The rows come from 4 hidden closed curves, with some noise, and rows from the same curve form a group. Each curve winds through 8 dimensions. The rows are also pushed far along 5 directions, which tell nothing about the answers.
In the rows, zero is written as 128.
Known rows, each followed by its group:
[118 151 109 123 127 213 134  72 130 121  95 136 109 124 126 119 100 128
 166  87 148  43 113 113 166] | A
[150 139 108 100 133 104 124 166 129 153 141  89 132 148 141 131 133 136
 124 142  90 106 117 119 163] | A
[141 116  96 134 157 149 162  83 147  81 117 165 141 107 111 135 151 131
 106 122 149 126 124 167 139] | W
[109 149 149 140  94 147 153 110 102 101  94 101 103  94 172 127 127 102
 195  83 145 143 114 115 147] | W
[118 108 146 127 134  85 128 138 139 173 118 117 118 126 102 135 131 138
 107 159  90 149 172 122 109] | Y
[155 128 102 133 153 238 118 101 100  44 151 120 134 142 114 110 103 126
 192  97 184  60  78 160 203] | A
[136 105 119 139 145 149 140 119 144 142 127 129 147 132 104 112 118 132
 123 154 127 113 133 156 132] | W
[162 141 140 118 127 119 141 145 109  70 152 154 142 134 170 150 136 102
 120 156 153 145 111 170 147] | W
[160 207  67  93 169 161 117 113 143 162 139 109 128 177 104 113 136 139
 131  75 100  19 116  78 183] | W
[126  73 135 112 147 119 120 131 151 108 136 135 126  80 121 159 145 127
 101 160 127 156 136 168 133] | W
[132 119 173 124 122  79 124 152 112 124 127 119 119 102 127 158 138 102
 128 168 113 175 167 137 120] | P
[123  66 120 122 164 151 116 135 154 100 171 146 132 129 109 112 137 145
 100 134 160 151 127 161 117] | P
[107 167 124 131 111 108 132 119 126 153 123 130 111 133 118 130 156 140
 135  91 116 134 143  68 119] | A
[130 188  76 131 100 127 161 106 129 177  53 104 110 134 147  85 102 133
 159  73 100  55  92  57 162] | A
[117 121 143 163 108 161 150 102 110 102 130 162 133 131 102 152 138 158
 150 136 159 138 155 151 127] | P
[ 95 133 174 144  51 117 135 144  90 113 110 137  98 105 173 126 106  92
 165 141 147 173 124 102 112] | W
[ 93 102 143 117 119 105 122 128 160 184 106 135  95 119 109 126 125 173
 109 101 115 141 171  76 101] | Y
[143 131 100 149 139 201 128  74 131  93 109 179 137 125  80 115 110 146
 140  98 173  63 107 120 159] | W
[156 146 105  89 177 110 100 143 153 179 149  91 135 148  99 134 135 133
 101 132  73  81 142 112 155] | P
[176 121 111 133 172 189 124 128 138 115 194 141 177 190  84 112 120 171
 133 139 148  60 103 174 183] | W
[105 134 138 129 112 110 155  92 132 142  74 127 103  85 130 151 136 116
 131 128 108 133 154 114 126] | W
[ 74 166 126 115  95 113  74 173 127 228 151  65  68 194 177  45  75 119
 164  75 105 103 113  47 114] | A
[196 129 105 134 182 180 131 136 129  78 153 147 198 134 123 140 122 109
 122 167 159  96 103 223 150] | P
[118 127 151 124 146 119  95 160 119 177 171  49 147 169 162 108 135 120
 150 125  93 125 110 127 103] | A
[ 91 112 160 142 100 143 106 125 131 139 134 147 110 106 135 140 126 150
 146 101 159 164 146 128  97] | Y
[111 140 144 128 100 129 130 128 127 146 102 109 118 118 170 111 114 133
 151  72 136 143 111  91 105] | Y
[131 129  90 124 130 206 119 107 137 122 167 115 133 185 137  74  96 146
 153  86 142  55  72 139 177] | P
[130  94 111 131 142 132 111 141 145 103 130 171 132  96  85 138 133 155
  96 127 160 163 143 137 110] | Y
[138 139  99 110 161 128 145 109 146 120 106 133 122 109 144 139 138 102
 105 133 122 104 128 155 137] | W
[125  99 131 142 156 195 142  62 150 101 160 165 127 151  70 133 137 182
 136 109 159  95 147 170 162] | W
[112 126 151 119 125 176 108 148 130 169 176  71 136 183 182 103  97 142
 172 100 124 106 114 154 128] | P
[ 73 142 116 113 128 118 100 117 146 190 109 124  75 140 138 103 117 123
 110  93 119 111 151  63  79] | P
[131 166 136 149 129 130 135 143 108 163 143  57 140 178 166  80 114 110
 177 107 111 118 109 134 125] | Y
[ 73 106 166 163  98 153 115 110 118 110 149 159 103 121 104 114 140 138
 157  98 176 183 150 107  92] | A
[155  71 148 122 153 112 110 168 145 115 176 155 157 103  96 189 159 162
  95 202 136 165 164 196 140] | Y
[ 96 119 146 145 107 144 131  99 128 131 115 147 118 126 144 118 114 120
 129 128 146 134 127 134  98] | P
[118 103 139 132 138 137 144 107 131 107 117 116 112 110 114 124 135 143
 149 107 136 138 137 123 144] | P
[ 78 118 151 138 105 154 122  96 143 151 167 140 111 158 112 113 136 157
 135  97 131 143 143 116 106] | P
[101 136 113 113 127 114 117 146 148 176 137 116  97 159 113  86 120 147
 116  86 115 134 149  69 107] | Y
[116 158 154 114 120 131 128 129 122 131 116 106 119 115 170 132 118  89
 150 102 122 146 139 124 107] | P
[146 121 135 140 138 159 172  93 121  74  93 144 142  78 133 160 140 109
 152 146 150 124 133 180 159] | W
[105 119 107 107 134 122  96 114 132 163 115 110 125 119 115 131 128 119
  96 141  85  99 114  85 105] | A
[121 190 139 150  96 145 155  94  98 102  82 140 119 128 184 110 119  96
 171  71 160 113  97 100 118] | W
[109 110 124 117 139 112  92 120 146 169 142 131 101 139  73 127 125 144
 100 142  99 114 156 106 129] | P
[114 147 127 119  98 124 133 162 106 136 113 102 115 137 188 134 118 122
 146 118 129 135 130 106 118] | P
[101 166 142 130  96  87 127 166  93 138  85 106  95 122 221 113 108  62
 145 131 142 151 120  92  76] | P
[ 58 129 123 141  76 105 150  71 121 105  68 179  51  89 109 151 145 137
 117  92 141 174 175  73  97] | A
[114 117 118 124 105 130 153 128 134 121 131 129 109 134 141 127 128 157
 134 114 132 145 135 127 150] | A
[161 129 105 106 158  94 141 123 143 145  97 127 139 112  98 149 136 124
  84 168  84  98 142 130 141] | Y
[100 110 166 149  82 142 145 123 115  97  96 142 111  87 156 124 109 133
 163  87 168 181 127 115 102] | Y
[134 117 116 129 139 122 124 111 139 125  86 144 130  91 101 142 121 126
 107 131 123 120 134 128 120] | Y
[152 114  76 123 147 140 135 143 129 102 118 136 144 132 127 121 124 138
 106 137 140 105 101 136 143] | P
[161 152 105 111 126 115 138 116 115 110  78  96 149 109 160 123 103  87
 120 126  93  98  70 125 146] | Y
[110 163 135 121  71 115 135 132  98 125  78  87 104 124 205  86  83  87
 163  72 114 135  72  70 120] | Y
[131 121  77 114 139 122 116 122 155 169 122 110 127 132  76 107 133 166
 107 106  87  86 110  79 159] | W
[168 136 142 127 110  85 156 208 104 111 139  86 158 138 230 122 119  92
 147 170 135 167  96 181 134] | A
[109 147 178 131 104 135  99 187 110 179 183  67 100 181 182  86  96 125
 205 107 136 139 134 119 135] | A
[141 162  74 132 144 197 132  83 136 102 126 150 137 131  97 136 144 165
 148  62 151  66 104 122 174] | Y
[113 114 135 176  73 146 143 113  91  59 110 158 121  81 117 148 131 136
 172 124 176 180 114 153 144] | Y
[129 132 144 132 121 140 131 141 125 117 145 118 147 128 159 132 137 124
 143 107 144 156 120 143 113] | Y
[144 173  86 120 130  79 137 131 116 114  84 148 125 100 118 153 159 104
  90 133 115 134 131  87 120] | A
[173 133 128 112 174 140 107 155 126  74 174 138 141 138 139 144 135 116
 126 135 164 125 121 182 155] | W
[ 90  85 135 106 112 104 108 139 142 150 124 136 107 105 131 150 119 117
  80 173 104 160 153 125  83] | A
[100 140 111 131 123 184 128  72 121 118 127 111  95 143  75 127 138 172
 172  64 121  89 141  86 171] | A

New rows. What belongs after each?
[185 135  73 132 155 133 133 138 134  79 109 169 174  87 110 169 156 132
  96 147 151 114 105 164 151] | Y
[109 177  99 142  87 117 129 118 109 126  71 143 100  99 138 128 124 117
 145  82 139 134 117  72 123] | Y
[145  91 128 135 151  86 113 191 145 172 166  97 174 150 136  98 129 122
  94 182 108 163 116 157  88] | W
[137  52 136 145 157 117 155 106 160 116 134 176 143  95  36 174 163 186
  82 193 129 157 189 182 137] | Y
[ 80 159 145 126  89  89 103 115 116 161  89 138  76 122 164 109 108 100
 125  89 127 135 122  58  82] | W
[135 119 113 108 111 126 148 130 122 114  93 122 132  99 144 159 122 116
 116 161 102 123 123 131 146] | A
[ 96 141 157 150  63 129 126 143  95 117 106 129  74 119 170  96  84 103
 193 109 169 149 120 100 138] | A
[140 125 134 140 136 162 100 123 127 131 134 146 140 144 120 106  99 135
 133 118 156  82 102 127 128] | W
[ 96 114 157 122  95 132 143 115 117 119 134 121  95 139 133 109 107 116
 144 128 120 156 143 116 131] | Y
[186 157 138 146 155 148 161 146  95  79 139  94 175 140 163 126 140 104
 178 131 148 113  96 175 172] | P
[145 186 118 136 119 120 143 130 105 144 129  86 133 180 163  92 124 119
 168  94 112 102 100 112 151] | W
[127 126 123 107 123 112 125 141 132 132 139 101 132 146 148 103 119 110
 111 122 101 146 105 115 112] | Y
[132 129 120 104 155 103 117 146 142 127 127 140 128 116 148 129 142  91
  84 148 129 137 127 127  96] | P
[134 103  88 132 149 155 149 102 150  98 129 148 136 125 110 109 132 138
 108 122 145 115 103 160 145] | W
[164 114 110 162 135 146 153 126 109  64 129 151 165 126 109 123 131 129
 138 154 163 135 102 177 150] | P
[107 115 146 116 123 142 109 127 138 117 180 153 107 153 128 132 134 138
 120 123 147 147 141 133 125] | W
[105  88 122 133 147 129 110 122 163 149 176 129 124 154  72  92 142 162
 104 111 122 153 138 124 112] | P
[133 133  96 127 122 133 147 145 127 114 107 133 128 124 152 110 116 115
 127 128 145 135 120 131 128] | A
[143 156 115 148  90  78 144 156  99 127  94 118 148 124 154 116 119  96
 125 154 109 161 103 122 107] | P
[129 110 161 145 108 115 109 172 118 142 153 134 155 140 163 108 112 109
 122 164 145 158 109 142  84] | W
[119 108 111 125 122 120 129 129 133 110 134 117 112 126 130 110 132 137
 126 112 127 143 107 126 146] | W
[ 67  96 174 131  88  96 103 165 130 158 158 104  96 124 169 104 124 112
 136 124 131 211 139 119  72] | W
[128 141  92 125 132 113 141 130 133 112 115 141 120 130 143 121 143 128
 110 107 138 131 121 119 127] | A
[111 102 151 123 141  99 114 115 148 155 127 130 115 108 117 151 144 142
 104 130 113 143 153 132 108] | W
[150 149 116 126 150 140 133 103 120  84 127 155 124 117 112 126 135  95
 128 132 150 104 116 134 157] | P
[136 152 102 126 132 104 138  95 106 101  91 120 127 105 121 152 160 121
 122 117 111 110 105  99 142] | A
[126 118 154 132 144 158 107 151 116 124 184  80 153 174 176  80  97  85
 152 133 140 144  99 187  98] | Y
[132  95 146 147 150 144  97 153 140 141 163 146 154 137 111 110 112 126
 114 158 157 139 137 162  89] | W
[ 78 143 160 128  88  75 122 140 120 167 101  83  88 103 172 123 135 106
 154  97 100 174 139  78  96] | W
[108  74 145 156 157 165 122  94 151 126 161 134 136 131  73 127 149 184
 139 118 146 135 154 162 125] | A
[129 122  87  93 126 140 138 116 143 147 101 114 126 123 118 147 124 142
 101 135  81  88 125 106 151] | A
[149 180 110 131 104 124 165 115 111 112  60 146 120  93 163 162 127 110
 145 129 136  86 122 113 162] | Y
[ 87 113 156 140 104 112 116 118 131 181 105 109 100 107 110 126 120 138
 145 121 103 136 153  89 109] | W
[ 92 111 117 127  94  90 142 124 137 163 115 137  92 134 109 124 128 149
 107 161  99 136 152  98 132] | Y
[134  88 129 122 143 134 109 125 150 134 180 159 139 166  94 121 121 166
  92 158 131 115 127 154 133] | W
[134 144 104 149  84  84 169 129 112 121  59 137 140  88 138 122 131 105
 114 147 108 146  98  96 119] | W
[115 116 155 116 107 101 136 128 118 124 134 116 113 133 129 132 122 111
 115 148  97 165 146 119 120] | Y
[ 45  70 175 127  98 135  89 155 138 160 176 131  74 146 121 134 122 172
 135 118 150 204 205 114  72] | P
[ 97  94 149 146  85 128 114 145 121 118 126 143  87 106 130 121 100 141
 149 127 163 163 137 121 127] | Y
[141 112 126 136 149 154 129 125 140 133 150 146 164 138  95 156 138 160
 112 152 131 126 156 177 117] | P
[114 105 130 116 119 124 118 154 127 115 157 123 111 144 162 119 120 128
 128 137 142 149 120 146 125] | A
[196 172  71 117 166 110 160 161 136 137 120  98 190 150 169 113 152 128
 115 126 107  86  74 140 161] | A
[114 106 156 126 165 128  94 159 149 205 187  72 128 187 120  89 109 146
 142 131 105 119 160 145 108] | Y
[133 118 123 133 114 107 135 138 135 119 129 151 107 121 126 129 131 148
 122 135 143 134 121 129 153] | A
[103 104 163 164 108 193 143  76 103  74 133 125 133 113 117 135 141 142
 188 102 165 135 119 144 140] | A
[111 144 127 138 118 167 122 112 129 124 143 134 125 134 128 128 137 150
 154  75 151 126 125 121 128] | Y
[106 122 133 153  99 107 154 102 122 120 115 143 106 124  91 127 145 154
 132 118 121 169 153 112 127] | W
[112  95 136 111 143 158 118 120 149 114 152 129 113 110 131 140 132 126
 133 127 138 131 136 159 145] | W
[184 166 108 134 146 135 167 139 106  74  90 140 160 109 150 144 130  85
 136 152 153 115 117 162 149] | Y
[160 143 127 132 141 122 124 127 121 136  96 118 147 106 121 139 126 126
 138 127 121  89 107 116 147] | W
[144 111  67 108 166  98 123  84 170 148 109 143 153 108  36 152 160 164
  40 134  58 112 131 114 127] | Y
[140 158 102 135 119 167 172  89 118  95  63 154  97 111 104 123 113 144
 165  85 155  78 141  89 182] | Y
[134 149 147 143  99  50 122 178 108 165  85 122 150 110 181 119 110  65
 107 180 110 165 116 107  60] | W
[128 140 134 132 109  66 142 156 134 182 100 110 123 123 157 129 131 130
 126 144  99 136 133 112 121] | A
[ 84  58 155 116 137 167 112  98 164 149 157 157 114 116  71 166 136 173
 100 151 122 140 187 149 109] | A
[146 172  78 114 139 110 127 158 133 204 140  66 132 194 158  86 119 134
 138 129  79  53  93 106 167] | Y
[131 110 129 127 120 130 125 103 125 113 104 120 132 102 107 136 116 128
 124 123 109 131 113 136 138] | Y
[126 107  95 128 133 157 131 100 144 117 122 134 136 130 124 110 117 135
 114 126 127  96  90 146 140] | Y
